All groups share one centre, and each spreads out both ways along 13 directions, with some noise.
In the rows, zero is written as 128.
Known rows, each followed by its group:
[ 65 125 149  83 103 141 133 143 156  87 161 153 147 121 168 120 124  90
 149 146] | (0)
[122 111 125 100 140 107 112 141 155 119  83 129 103 138 142 146 146 120
 128 121] | (0)
[122 156 158 121  96 111 134 112 100  95  93 107 126 118 132 198 178 168
 134 145] | (1)
[110 152 215  99 139 144 137 152 135 102  79 186 157 133 195 173 129  71
 173  91] | (2)
[159 120  79  82  80 108 193 146 146 127 113 111 127 112 117 134 135  93
 181  80] | (3)
[169 108 138 176  82 113 140 124 184 129 131 170 170 135  61 103 132 164
  61 104] | (2)
[ 95 190  92 184  96 114  99 117 162 119  54 143  43 112 106 173  86 143
  94 110] | (1)
[144 107 117 147 119 123 129 113 129 140  89 140  83 114 184 138 151 128
 175 100] | (0)
[165 133 146 122 140 140 144 133 123 131 125 103 156 147 131 124 142  99
 155 102] | (2)
[130 163 154 119 111 108 134  79 100  94  91  74 119 139 183 133 169 123
 122 118] | (3)
[131 158 141 127 100 113 135 152 138 107 116 137 142 130 119 160 141 116
 142 110] | (1)
[143 151 121 123 109 127 155 128 150 162 144  97 138  83 133 140 169 127
 179 127] | (3)
[132 131 137  91 101  95 161 105 132 104 145 101 134 109 210 119 183 128
 139 140] | (2)
[120 128 101 105 158 106 121 161 186 122  83 143  93 103 163 149 149 112
 177 155] | (1)
[145 172 179 150  98  96 172 108 113 108  92 148 155  88 185 157 147 128
 126 114] | (3)
[124 106 139 101 116 153 144 109 158 158 155 127  62 107 159 129 171 166
 166 124] | (0)
[131 125  97 108 104 145 159 174 155 123 167 120 155 103 144 174 172 118
 204 148] | (1)
[150 169 142 111 125 144 157 101  77 116 105  91 112 149 167 176 127 128
 130  83] | (2)
[192 105 103 157 152 153 156 164 141 110 129 157 168 132 138 201 149 150
 158 133] | (1)
[ 52 133 116 114 107 187 113 131 174 102 122 113 135 126 115 153 123  93
 151 151] | (0)
[ 96 113 127 129 114 139 135 153  87 125 103 150 142  94 156 181 129 100
 192 133] | (2)
[141 181  99 200 129 161 121 120 163  87  92 101  57 146 143 168 141 112
 191 123] | (1)
[147 158 126  69 125  89 144 150 141 170 111 113 118 106 134 156 142 135
 125  92] | (2)
[120 109 153 118 150 148 151 126 128 113  84 154 145 117 182 125 114  70
 169 115] | (0)
[140 194 111 171 114 138 114  67  81 122 133  56 121 135 117 119 138 163
 135 149] | (0)
[ 79 179 135  97 112  90  84 131 119 168 104 131 112  91 148 164 125 138
 115 128] | (0)
[114 120  56 138 130 124 118 144 169 148 108 144 101 105  95 156  97 149
  99 140] | (1)
[153 177  94 153 109 103 127 107 102  98 111  79 116 133 158 156 160 146
 144 138] | (0)
[170 126 130 132  80 117 163 131 122  78 207 131 148 165 107 105 152 151
 128 132] | (3)
[143 152 133 171  99 158 199  65  70 124 136 130 162  76 153 103  95 133
 166 139] | (0)
[ 83 128 136 119  48 104 123 139 100 116 128 153 155 111 159 157 140 103
 134 105] | (1)
[108 112 119 122 106 164 132 103 140 108 134  81 136 135 119 131 167 129
 157 149] | (3)
[140 172 189 101 187 156 162 128 149  33 106  94 151 157 159 154 164 104
 186 179] | (1)
[132 140 104 122 106 150 150 127 141 103 122 120 107 129 159 175 144 137
 169 124] | (2)
[ 99 125 109  78  53  96 104 134  70 186 139 128  86 104 168 177 152 155
 137  76] | (3)
[168 131 144  75 162 119 144 162 163  97 111 156 117 169 148 188 143 157
 106 114] | (3)
[178 154  92  59 138  66 168 153 152 159 138  76 117  90 134 145 184 159
 154 136] | (0)
[106  83  94 107  87  52 131 126 152 105 116 177  67  97 195  81 141 133
 133 137] | (1)
[160 101 137  99  97 106 107 124 126 159 145  89 140 153 100 122 203 173
 113 109] | (3)
[139 140 135  99  78 100 146 137 101 130  78 122 156 126 126 178 143 118
 118  73] | (3)
[ 98 101  97 113  94 142 135 100  61 129 138 119  37 121 151 146 130 170
 174 133] | (2)
[121 143 125 160 138 208 128 123 100  85 134  82 184 174 117 160 114  73
 156 122] | (1)
[127 160 107 101 103 135 180 137 129 127 139 115 141  92 158 181 132 124
 156 121] | (2)
[138 147 154 166 116 124 126 111 113 173 113 137 120  88 153 141 146 138
 153 108] | (3)
[143 145 141 116 163 130 125 133  95 126  79  94 148 132 141 174 140 109
 149 126] | (0)
[152 160 129 126 137 126 149 173 111 139 160 166 128 119 171 166 115 108
 176 100] | (3)
[120 119 177  87  95  99 125  90 146 124 110 151 105 138 177 104 150 150
  90  99] | (2)
[113 114 138 127 110 218 148  95  97 141 161 103 132 147 133 129 117 107
 166  99] | (2)
[118 162 138 117 129 157 119 104 144 129 110  74 118 139 105 147 149 134
 130 129] | (3)
[124 102 117 143  90  99 149 148  43 104 106 161 204  95 150 166 117 105
 152 131] | (0)
[110 145 177 146  75 178 141  71 125 181 121 138 133 106 122 155 120 169
  80  77] | (2)
[ 95 169 101 156 128 108 118 121  84 108 105 133 124  98  86 162  84 167
 106 188] | (0)
[137 151 125  76  70 114 159 120  80  95 160 103 128 156 149 166 141 152
 112  96] | (2)
[154 157 160 120  68  92 198 122 135  71 160 158 106 112 223 119 163 121
 182 107] | (1)
[ 97  95 141 105  88 140 113 158 120 148 109 152 119 108 173 210 173 130
 163  96] | (0)
[151 171 136 129 138 114 137 108 122 129  59  98  91 104 175 202 170 158
 151 117] | (1)
[ 63 139 113 101 158 144  56 117 129 195 106  65  88 113 141  99 136  81
 172 132] | (3)
[113 162 147 117 140 133 152 124 148  91  71 117 146 111 151 148 119  85
 138 132] | (3)
[151 123 128 154 146 137 145 124 165 108 111 148 115 135 107 104 113 123
 136 135] | (2)
[109 161 150  94 111 108 131 116 133 133  98 126 116 129 108 108  98 109
  95  98] | (1)

New rows, each followed by its group:
[131 164 110  73  89  74 162 166 145  97 148 151  80 109 146 166 150 167
 160 144] | (2)
[164 127 118 155 121 114 178 130  98  74 144 156 125 124 145 132 121 148
 152 154] | (0)
[147 103 101 175  62 140 147 136 126 117 137 168 134 127 143 148 137 122
 174  93] | (0)
[ 99 151 148 115 128 121 113 120 112 124 106 132 106 123 169 140 117 114
 124 120] | (3)
[140 177 122 157  69 152 168  96 114  77 184  89 126 146 206 144 157 113
 159 105] | (1)
[134  97 180 124 111 111 142 105 128 125 144 124 182  86 217 111 218 129
 165 152] | (3)
[145 162 118  79 112 174 180 128 169 138 132  83 113 142  92 135 124 100
 172  81] | (3)
[122  98 148 177 119 128 106 118 159 137  86 163 127 103 129 127 159 140
 140 137] | (2)
[ 87 146 168 104 150 183  98  98 116 161  77 114  90 140 163 163 119 115
 137  92] | (3)
[120 140 113 137 118 114 111 147 129 127 135 165  90 122 179 134 126 120
 173 123] | (0)
[125  90 131 108 112  62 108 151 102 105 135 171  92 138 185 116 153 143
 131 133] | (0)
[105 173 185  91 122 118 116 115 106  69 121 111  77 143 193 162 187 148
 173 156] | (2)
[ 91  92  99 139  66 107  75 137 106 139  84 155 105 109 212 177 173 105
 176  90] | (0)
[120 131 104 158  57 131 147 106 114 151 137 147  95 105 144 137 113 141
 126  83] | (1)
[126 100 135 127 155 149 135  99 101 122  24  93 148 116 148 165 141  95
 147 119] | (0)
[116 125 175 107 101 107  94 129 122 133  93 141 116 132 158 156 181 142
 144 108] | (2)
[160 128 132  68 113  96 107 141 181 174 127  99 128 136 141 126 203 138
 145  92] | (2)
[ 34 127 142  85 107 188 112  86  85 134 119 101  92 113 179 161 128 120
 156 135] | (2)
[113 124 125 100  78 144 191 146 137  82 156 188 126 118 151 163  99 132
 145 113] | (3)
[153  77 118 160 148 172 126  78  98 159  97 123 104 127 166 159 147 171
 124 116] | (1)
[158 172 165 150 166 151 212  69 132 107 168  81 103  92 169  83 140 135
 156 163] | (2)
[128 148 140 129 117 145 163 119 127 138  99 146 120  93 116 182 120 164
 132 124] | (1)
[128  89  85 135  94 167 129 141 212 147 107 158 183 117 139 150 137  94
 142  97] | (2)
[132 121 116 137 136 126 147 123  92  87  59 116 172 119 172 164 126  76
 160 129] | (0)
[127 127 129 142  95 150 161 161 153 159 120 181 126  91  46 158  99 141
 169 116] | (1)
[106 152 168  92 111 111 124 164 125 102 122 148 125 120 155 171 162 123
 179 137] | (2)
[137 121 121 161 105 107 119 111 100 107 133  98 149 111 164 135 192 139
 159 157] | (3)
[101 172 113 129 127 151 135 139 133  53 127 109 147 156  75 160  91 115
 110 165] | (2)
[162 114 124 139 144 133 139 146 158 146  99 123 171 120 131 129 141  87
 151 104] | (2)
[152 141 156 100 128 139 168 136 110 157 159 124  70 104 166 147 169 145
 233 113] | (2)
[172 152 144  96 134 127 179 146 132 106 158 113 149 125 201 172 181 121
 181 117] | (3)
[150 110 157 116 163 173 133 147 109 136 108 127 196 140 116 179 137 115
 144 114] | (1)
[137 126 149 119 123 130 145 128 152  72 109 169 109 154 172 124 128 114
 155 117] | (2)
[103 123 133 150 132 171 117 104 125 110  33 105 140 136  95 187 117 120
 110 121] | (0)
[103 197 190 100 112 152 157 126 140  95 154 120 134 124 135 161 140 137
 146 142] | (2)
[123 106 141 119 162 147 113 162  96 104 143 129 145 158 121 146 136 110
 163 146] | (0)
[109 126  96 112 116 155 163 100 106  91 136  88 137 105 131 167 145 165
 141 183] | (1)
[170 142 100 166 143 149 188 121 121 143  96 128 112  85 152 171 111 126
 172 109] | (2)
[112 152 138 130 134 111 118 114  75  76  96  93 148 140 123 170 139 148
 100 166] | (0)
[ 94  71 155  82 119 123  69 146 187  54  64 124 143 213 183 110 173  26
 125  80] | (0)
[106 100 115  96 119  89 100  80 118 131  67  95  58 133 162  84 146 123
 123 112] | (3)
[123 160 133 128  92 141 155 124 125 118 164 131 148 112 141 138 129 129
 153 127] | (0)
[127 114 110 122 106 132 119 108 121 142 142 121 139 132 162 149 138 161
  72 112] | (1)
[173 157 189  59 123  91 123 154 136 107 120 126 145 177 165 142 184 113
 149  78] | (2)
[110 141 208 131  68 159 121 103  87 109 136 114 150 158 117 126 160 112
 151  90] | (1)
[141  83 147 109 120 144 108 116 159 142  89 116 101 156 164 125 181 106
 156  71] | (0)
[134 153 130  68 114 105 154 132 132 179 100 121 110  81 187 177 148 133
 149  82] | (2)
[ 98 108 111  93 118 144 117 156 150 185 150 137  86  95 129 161 156 156
 171 129] | (0)
[ 80 146 106 121  82 105 151 120  55  71 115 154  85 101 250 184 115 108
 162 123] | (3)
[ 62 140  93 110  48 183 184 149 146 187 164 147 138  44 113 141  86  71
 223 100] | (3)
[119 142 159  63 136 131 119  95  94 199 111  77  58 108 193 142 176 141
 176  86] | (2)
[102 158 180 120 136 168 139 112 158 105 108 135 115 117 144 168 150 144
 155 154] | (1)
[111 116 139 147 105 142 141 128 144  84 169 132 159 135  94 104 139 127
 129 166] | (2)
[115 131 132 127 133  92 160 137  83 115 110 133 122  85 144 138 118 116
 145 152] | (2)
[110 138 104  82 140  68 122 111 174 106 110  84  95 106 166  93 171 132
 127 177] | (3)
[139 107 120 113 112 139 117  97  86 148 119  70 126 143 116 124 164 138
 145 114] | (1)
[106 118 138 123  73 125 125 122 119 111 141 120 120 127 119 132 169 138
 162 134] | (1)
